Every row belongs to one group in each of 3 separate groupings. Each group adds its own fixed numbers to the row, and there is some noise. The rows also spread widely along 8 directions, which tell nothing about the answers.
Some rows, each with its group in each grouping after it:
-1.83 -1.77 -0.22  0.13  2.07  0.47  1.59 -0.86  1.11  0.40  1.42 -2.49  1.56  0.58  2.44  0.13  0.69 -0.64  2.56  0.97  0.06  2.04  2.69 -0.78 -1.33 -> (3) tof (1)
-2.10 -1.59  1.65  0.81  1.05 -1.60 -1.32 -1.99 -0.04 -2.10 -2.30  0.36 -2.31  0.49  0.20  0.77 -1.68  1.06  3.45  0.91  1.68 -0.74 -1.22  0.85  1.13 -> (1) Mev (0)
-1.52 -2.95 -0.38 -3.93  0.65 -2.46 -0.32  0.25 -0.35  0.12  2.18 -1.01  0.58  0.43 -0.76 -2.25 -0.27  0.87  3.93 -0.74  3.61  2.21  0.15  2.77 -0.31 -> (4) Mev (2)
-0.60  1.50  1.03  2.89  0.90 -2.21 -0.88 -0.49  2.44  2.02 -0.84  2.36  1.79  0.70 -0.32 -0.87  1.32 -0.86 -0.48 -0.31 -3.69 -3.39  0.41 -0.82  0.14 -> (2) tof (1)
 0.60  2.60 -0.37  2.74  0.49  0.03  0.78 -0.58  0.69  1.33  1.31  0.87  2.07 -0.40  0.38  0.73  3.18 -1.68 -2.32  0.07 -3.49 -1.99  1.88 -2.47 -0.23 -> (3) Bar (2)
-0.89 -0.16 -4.43 -1.26 -1.31 -0.97  0.41 -1.28 -1.50 -2.43  1.93 -4.41  2.34  2.25  1.19  2.53  1.55  0.65  2.40  2.30  2.19  2.60  1.42  2.82 -2.87 -> (1) Bar (0)
 0.53 -0.65  1.76  4.66  1.05  3.31 -1.75 -0.84  1.38 -1.62 -0.97 -0.58 -3.98 -0.45  0.25  1.91  0.77  1.48  1.40 -0.53  2.35 -0.63 -0.24 -2.79  1.93 -> (0) tof (2)
-0.57  0.85 -0.34  4.72  0.73 -1.49 -3.31 -0.38  1.75 -0.42  0.40  0.12 -0.94  1.28 -0.84  0.44  0.55  1.66  1.39  1.17 -0.22 -0.90 -0.84 -0.61  0.02 -> (4) tof (1)
-3.62 -0.57  2.96 -0.12  3.55 -3.30  3.38 -2.52  1.08  0.85 -0.62  1.86  1.13  0.08  1.79  0.38 -2.23 -1.92  3.70  1.77 -2.39 -1.15  1.32 -0.22 -0.88 -> (0) Mev (0)
-0.63 -3.04  3.24 -1.92  1.64  1.69  0.92 -0.25  0.33  0.63  1.14  2.08 -2.19 -2.18  0.57 -1.71  0.17  0.22  1.93 -1.81  1.53  1.77  0.09 -1.72  1.32 -> (2) Mev (2)
-1.70 -1.08 -0.20  2.52  1.21 -2.18 -4.67  0.08 -0.15 -1.88 -0.27  0.51 -2.14  1.96 -0.93 -0.99 -0.46  2.00  2.92  1.32  0.95 -1.24 -2.53  1.29  0.79 -> (3) Bar (1)
-0.76 -1.02  1.21 -0.49 -1.37 -1.00 -1.45 -1.95  0.18 -0.40 -6.05 -0.96  0.42  0.08  1.06 -0.48  0.91 -0.95  0.50 -1.88  0.58 -5.23 -1.14  2.03  3.24 -> (1) Mev (0)
 2.32 -0.69  0.95 -0.50 -1.05  3.54  0.64 -1.00 -0.71 -1.18 -0.79 -1.09 -1.43 -1.88  1.29  0.80  2.81 -0.13 -1.49 -2.66  2.89 -0.35  0.40 -1.13  2.33 -> (0) Mev (2)
-1.88 -1.75  2.47  1.30 -0.28  1.81  0.59 -2.96  0.22 -0.60 -4.20 -0.93 -1.95 -0.58  3.05  1.52 -0.17  0.05  1.71 -0.25  0.24 -2.59 -0.19 -0.32  1.34 -> (2) tof (0)
 1.70  0.38  1.77 -0.47 -1.96  1.06 -0.37 -0.74 -1.31  0.19 -1.41  2.75 -0.91 -1.55  1.93 -0.73  2.62  0.89 -3.59 -2.26 -1.39 -3.11 -1.34 -0.19  0.94 -> (2) tof (1)
 0.38  1.74  0.44  1.91  0.17 -0.42  1.17 -1.85 -0.39  0.07 -0.21  1.15  0.03 -0.12  0.02  2.77  1.35 -0.33 -0.56  0.35 -1.32 -1.67  0.47 -0.49  0.06 -> (2) Bar (2)
-2.13 -3.27  0.15 -2.26  1.10 -0.20  0.48 -0.94  0.10 -0.15  0.22 -1.22  1.38  0.09  2.29 -1.32 -0.20  0.28  3.37  0.56  1.15  1.75  0.51  1.33 -0.69 -> (2) Mev (1)
-1.19 -3.20  1.73  0.14  0.04  0.89 -2.70  0.21 -0.30 -0.98  1.18  0.60 -1.66 -0.32  3.21 -2.43  0.50  1.82 -0.29  0.22  0.09  0.13 -2.11 -0.62  0.04 -> (4) Bar (1)
-0.01 -1.12  2.32  4.10  2.58  1.75 -1.89  0.76  4.34  1.63  0.85  0.55 -0.27 -1.02 -0.68 -1.96  1.53 -0.12  0.98 -1.02 -0.72  0.48  0.84 -4.37  1.49 -> (2) Mev (1)
-1.82 -2.63  1.85 -3.90 -0.37 -1.95 -0.86 -0.67 -2.75 -0.28  0.27  3.45 -0.60 -0.26  2.00 -2.80 -0.44  1.67  1.08 -0.11 -0.39 -1.01 -2.30  2.22  0.10 -> (2) Mev (2)
 1.55 -0.56  0.72 -2.96 -0.89  1.22  3.13 -1.81 -1.45 -0.70 -1.67 -1.44  0.00 -1.23  1.09  1.32  1.60 -0.89 -0.30 -2.37  2.94 -0.68  1.37  1.31  1.60 -> (0) Mev (2)
 0.00  0.81 -0.39  1.91  0.33  0.16  0.48 -0.64  0.81  0.56  1.29 -0.35  2.25  0.40  1.12  1.00  2.34 -0.59 -0.49  0.51 -1.56 -0.12  1.28 -1.09 -0.99 -> (2) Bar (1)
-0.44  2.67  0.17  4.43  2.20 -2.88 -1.14  0.23  1.95  0.97  2.95  2.79  1.07  1.09 -2.16  0.32  0.93  0.45  0.47  1.65 -3.09 -0.16  0.39 -1.69 -1.30 -> (2) Bar (1)
-0.52 -1.57 -0.56  0.97 -0.26  0.34 -1.16 -0.19  1.85  0.42 -0.95 -3.46  0.26  0.51 -0.52 -0.45  2.05 -0.08  1.58 -2.02  2.76 -0.80  0.55  0.51  1.29 -> (4) tof (2)
-0.39 -0.66 -2.17  2.23  1.01  0.05 -1.99  1.56  3.47  1.54  3.09 -2.72  2.95  1.20 -1.09 -1.82  2.73  0.38  1.87  0.09  0.33  2.12  1.98 -0.85 -1.11 -> (2) tof (1)

New rows. What belongs after each?
 1.64  0.89 -0.19  0.35 -0.54  0.75  0.55 -1.50 -1.07 -1.80 -0.67 -0.96 -0.07 -0.12  1.08  1.99  1.37  0.35 -0.59 -0.44  1.86 -0.31  0.45  0.62  0.39 -> (0) Mev (1)
-2.07  1.24 -1.20 -0.66 -0.98 -4.93 -0.34 -1.32 -1.30  0.05  0.62  0.91  2.43  1.70  1.02 -0.21  0.45 -0.07  0.10  1.55 -2.35 -2.58 -0.89  3.07 -2.12 -> (4) Bar (0)
-0.07 -1.37  1.80  0.44  0.74  1.08  1.22 -2.51 -0.51 -1.39 -1.22 -0.63 -1.50 -1.09  2.41  1.82 -0.64  0.56  1.28  0.01  1.89  0.24  0.08 -0.72  0.69 -> (4) Mev (1)
-2.64 -1.95 -0.93  0.99  1.79 -0.39 -0.51 -0.80  0.50  0.05  0.73 -1.68 -0.06  1.02  1.02 -0.26  0.18  0.32  3.72  1.29  0.91  0.87  0.99  0.39 -0.57 -> (3) tof (2)
 0.80  0.80  2.50  1.95  0.58  0.17 -1.02 -0.40 -0.83 -0.90  2.88  3.94 -3.12 -1.45 -0.42  0.40  0.64  1.86 -1.57 -0.35 -0.46  0.16 -1.71 -2.63  0.43 -> (4) Bar (2)
-2.17 -3.93  2.85  1.51  1.34  0.23 -4.71  1.60  3.01  0.93 -1.12  0.48 -1.07  0.76  1.25 -5.59  0.93  0.96  1.34 -1.11 -0.05 -2.16 -2.16 -0.93  2.06 -> (0) tof (1)
-1.69 -2.20  2.50 -1.35  0.35 -2.14 -2.30 -0.48  0.38 -0.36 -0.65  0.87 -2.11 -0.29 -0.55 -2.08 -0.89  1.32  2.70 -1.22  2.15 -0.62 -1.94  1.13  1.50 -> (4) Mev (0)
 2.33  1.74 -3.07  3.27 -1.10  1.28 -1.78 -0.02  2.13 -0.83 -0.58 -4.44  2.54  1.22 -0.80  1.48  3.89 -0.30 -0.69 -0.74  2.23 -0.83  1.56  0.16  0.82 -> (0) Mev (1)
-1.45 -1.16  1.44  3.00  1.58 -2.37 -4.92  0.89  1.99  0.00  0.53  2.71 -1.65  1.17 -1.38 -2.91  0.00  1.83  1.95  0.42 -0.67 -0.91 -2.11 -1.07  1.04 -> (1) tof (1)
-1.21 -3.87  2.33 -0.91  0.28  2.07 -1.91  0.19  2.73  0.55 -2.16 -3.15 -1.69 -0.09  0.75 -2.99  1.30 -0.25  2.63 -3.02  3.53 -0.69 -0.10 -0.37  2.84 -> (0) tof (0)
-0.66  1.08  2.51  2.08  0.34  0.10 -1.54  0.32  1.23  1.36  4.08  3.66 -0.34 -1.69  1.92 -2.48  1.67  1.24 -2.62 -0.11 -4.16 -0.04 -0.31 -4.20 -1.49 -> (4) tof (0)
-0.14 -0.52  0.87  0.49  2.08 -0.91 -0.25  1.14  1.45  0.58  5.45  1.44 -1.69 -0.70 -2.02 -0.75  0.50  1.64  2.03 -0.53  1.22  3.63  0.61 -2.05 -0.98 -> (4) tof (2)
-1.32 -1.45 -1.88 -2.65 -0.31 -0.36  0.68 -0.33  0.42  0.30  2.07 -3.62  3.65  0.71  2.40 -1.56  1.91 -0.57  1.36  0.55  0.72  1.75  1.80  1.34 -2.11 -> (0) Mev (0)
-1.11 -1.97 -0.39 -3.23 -0.04 -0.77  0.59 -0.38  0.04 -0.25  1.84 -1.45  2.07  0.09  1.12 -1.27  1.00 -0.08  1.59 -0.19  0.76  1.80  1.17  0.64 -1.16 -> (1) Mev (0)
-0.68 -0.30  1.83  1.29  1.88 -1.03 -2.14  0.46  0.90  0.60  2.19  3.32 -1.80 -0.77 -1.10 -2.24  0.25  0.86  1.10 -0.11 -0.68 -0.30 -0.89 -1.71  0.75 -> (3) Mev (2)
 0.63  1.44  1.20  1.63 -0.56 -0.93 -1.08 -0.32  0.99  1.98  0.31  2.77  1.43 -1.16  0.30 -1.94  2.26 -0.54 -3.01 -1.50 -3.05 -3.28 -0.17 -1.59  0.65 -> (4) Mev (2)
-2.39 -2.65  0.03  0.17  1.43 -0.41 -1.83 -0.23  1.35 -1.76  0.87 -2.05 -1.17  1.33 -0.64 -0.41 -0.61  1.14  4.58  1.05  2.62  1.82 -0.37  0.31  0.36 -> (1) Bar (0)
-0.42 -0.94  0.11 -1.82  0.99  0.00  2.26 -0.76 -0.36 -0.40  0.72 -1.53  1.24 -0.12  1.32  0.48  1.33 -1.53  1.10 -0.42  0.85  0.70  2.14  0.50 -0.27 -> (3) Bar (1)
-1.00 -0.53  0.37  2.07  1.53 -0.13 -0.92  0.01  3.91  0.44  0.00 -2.54  0.93  0.40 -1.63 -0.70  1.05 -1.05  2.63 -0.51  1.34  0.71  1.86 -1.90  1.38 -> (1) Mev (0)
-1.24  0.60  0.46  3.63  1.58 -0.72  1.13 -2.48  1.17  0.28 -1.13 -0.59 -0.16  0.24  1.10  2.98  0.01 -0.42  1.60  0.94 -0.52 -1.51  1.39 -0.93 -0.12 -> (4) tof (2)
-2.29  0.11 -0.95  0.23  1.52 -3.00  1.06 -1.99 -0.39  0.04  0.86  0.80  1.72  1.19  0.41  1.24 -0.52  0.31  2.88  2.36 -1.04  0.03  0.86  1.71 -1.59 -> (2) Mev (2)
 1.69  0.85 -0.77  0.76  0.39  1.63  0.88  1.05  1.27  0.97  4.39 -0.79  2.14 -0.32 -0.30 -0.39  3.99 -0.70 -1.60 -0.83 -0.18  2.08  2.14 -2.53 -0.68 -> (0) Bar (2)
-0.33  2.15 -0.19  6.16  1.98 -0.92 -1.66 -0.58  1.68 -1.27  3.63  1.28 -0.88  0.76 -0.23  2.13  0.25  1.72  0.68  2.64 -1.54  1.53 -0.07 -2.84 -1.83 -> (4) Bar (1)
-1.11  0.40 -1.89 -1.01  0.81 -2.43  0.73 -0.09  1.93  0.78  0.28 -3.29  1.78  1.48 -2.38  0.50  1.32 -1.27  3.66 -0.99  2.31  0.52  2.46  1.67  0.03 -> (3) tof (0)
 1.08  0.74 -1.16  0.47 -0.59 -1.24 -0.78 -0.47  0.10 -0.97  1.08 -0.95 -0.57  0.10 -2.25  0.92  1.19  0.96  1.48 -0.97  3.15  0.29  0.12  1.29  0.73 -> (4) Mev (2)
 2.25 -0.03 -0.54 -1.84 -1.36  1.43  1.01 -0.45 -2.38 -2.18  0.57 -0.68 -1.26 -0.83  0.24  2.38  1.95  1.10 -0.54 -1.56  3.32  1.23 -0.22  1.58  0.41 -> (2) Bar (1)
-2.06 -2.58  3.90  1.04  2.58 -0.26  0.34 -2.29  0.25 -0.61 -2.21  2.50 -2.30 -0.97  2.47  0.32 -2.16  0.69  2.79  0.73 -0.32 -0.85 -1.13 -0.80  0.90 -> (2) Mev (1)
 0.75  1.21  1.09  3.83 -0.52  1.65 -0.93 -1.42  2.21 -0.63 -1.15 -1.21 -1.55 -0.53 -0.16  1.76  1.50 -0.40 -0.86 -1.29  0.49 -1.92  0.23 -2.53  1.74 -> (4) Bar (0)
-1.20  0.39 -0.39  0.07  1.05 -1.10  2.54 -2.28  1.06 -0.12 -0.40 -1.67  1.04  0.75  0.10  2.70  0.52 -1.26  2.77  0.68  0.57  0.36  2.83  0.25 -0.64 -> (1) tof (0)
-4.68 -2.21  2.55  2.23  3.61 -2.84  0.68 -2.54  2.26  1.43 -2.71  1.43  1.54  1.30  2.43 -0.69 -2.45 -1.14  4.18  2.83 -3.35 -2.45  0.44  0.19 -0.48 -> (2) Mev (1)
-2.20  0.45  1.03  3.19  1.28 -1.09  0.72 -2.60  1.07  1.35 -2.84  1.11  0.71  0.61  1.30  1.45  0.12 -1.02  1.36  0.80 -2.53 -3.70  0.97 -0.53  0.61 -> (2) tof (2)
 0.35  1.57  0.83 -0.84  0.21 -2.06  3.39 -3.14  0.12 -0.06 -4.06 -0.78  1.19 -0.31 -1.12  3.47  0.27 -2.47  1.47 -1.37  0.77 -2.63  2.37  1.42  1.85 -> (1) Mev (0)
-1.87 -1.82 -0.73 -3.34 -1.15 -0.56  1.80 -1.56 -2.04 -0.62  1.71 -1.58  1.34  0.02  4.14  0.21  0.52  0.67  0.95  0.65  0.34  1.74  0.63  2.05 -2.78 -> (4) tof (0)
-0.12  1.28  1.27  0.62 -0.13 -2.38  0.74 -2.12 -1.71 -0.76 -0.48  2.74 -1.83 -0.27  0.38  2.03 -0.32  1.19 -0.11  0.00 -0.39 -2.16 -0.59  0.77 -0.04 -> (4) tof (2)
 2.59  1.65 -2.04  1.96 -2.89  3.07 -1.37 -0.71 -1.97 -1.31  2.26 -0.05 -1.10 -0.96  1.24  1.86  3.75  2.36 -3.02 -0.48  0.45  0.42 -0.33 -1.09 -0.59 -> (2) tof (2)
 0.86  0.88 -2.34  0.58 -0.67 -0.10 -1.83  1.73  2.41  0.61  3.76 -2.28  1.57  0.87 -1.72 -1.41  3.46  0.70  0.34 -1.13  1.29  2.02  1.18 -0.55 -1.02 -> (0) tof (0)
-3.00 -3.00  1.96 -1.16  1.26 -3.78 -1.86 -0.13  0.01  0.78 -0.44  2.12 -1.36  0.72 -0.11 -2.85 -1.18  1.01  2.97 -0.54  0.03 -2.04 -1.77  2.15  0.78 -> (4) tof (2)
-0.34  0.42  0.44 -1.51 -1.06  0.25  2.59 -2.57 -2.66 -1.75 -0.98 -0.21 -1.16 -0.39  1.93  3.27  0.58  0.33  0.42  0.11  0.98 -0.32  0.07  1.59 -0.49 -> (2) Bar (0)
-2.58 -4.89  0.64  1.34  1.90  1.38 -2.31  0.36  3.57  1.03 -1.41 -3.74 -0.13  1.16 -0.40 -2.54  0.74 -0.39  4.70 -0.94  2.65  0.17  0.30 -0.19  2.28 -> (2) Bar (2)
-1.36 -0.01 -3.13 -1.13 -1.17 -0.19  1.15 -1.45 -1.19 -1.08  2.27 -3.02  2.57  1.35  2.43  1.83  2.09  0.31  1.13  1.88  0.48  1.84  1.17  2.15 -2.92 -> (2) Bar (0)
-0.14  1.15 -1.57  2.49 -0.81 -0.80 -1.10 -1.30 -0.39 -0.48 -0.67  0.20  0.63  0.76  0.66  1.16  2.05  0.63 -0.85  0.51 -1.18 -2.24  0.11  0.44 -0.04 -> (1) tof (2)
-0.36 -1.08  0.44  0.28 -0.14 -1.46 -1.43 -1.53  0.33 -0.29 -4.64 -0.77 -0.22  0.55 -0.37  0.49  0.13 -0.32  2.12 -1.13  2.04 -3.19 -1.04  2.60  2.25 -> (2) Mev (1)
-0.05 -0.09  0.41  0.68 -0.15 -2.00 -3.56  1.33  2.63  1.50  1.48  0.44  0.45 -0.14 -2.01 -3.49  1.70  0.75  0.32 -1.81  0.41 -0.64 -0.79 -0.55  1.01 -> (4) Mev (0)
-0.12  1.66 -2.10  2.12 -2.64 -0.54 -2.61 -1.66 -2.43 -2.81  0.66  0.58 -0.65  1.02  2.40  1.83  1.74  2.92 -1.86  2.08 -1.57 -0.97 -1.72  0.46 -1.73 -> (1) tof (0)
 0.04  1.17 -0.39  0.77 -0.25  1.46  0.79 -0.50 -0.50 -0.73  3.20 -0.23 -0.26 -0.89  1.72  1.17  2.05  0.92 -0.50  0.32 -0.45  2.06  1.42 -1.94 -1.52 -> (3) tof (0)
-1.71 -3.51  1.10  2.01  1.44  1.15 -3.60  0.69  2.19 -0.04 -0.18 -1.10 -1.40  0.57  0.49 -3.11  0.64  0.88  2.52 -0.32  1.98  0.00 -1.14 -1.25  1.72 -> (0) Mev (2)
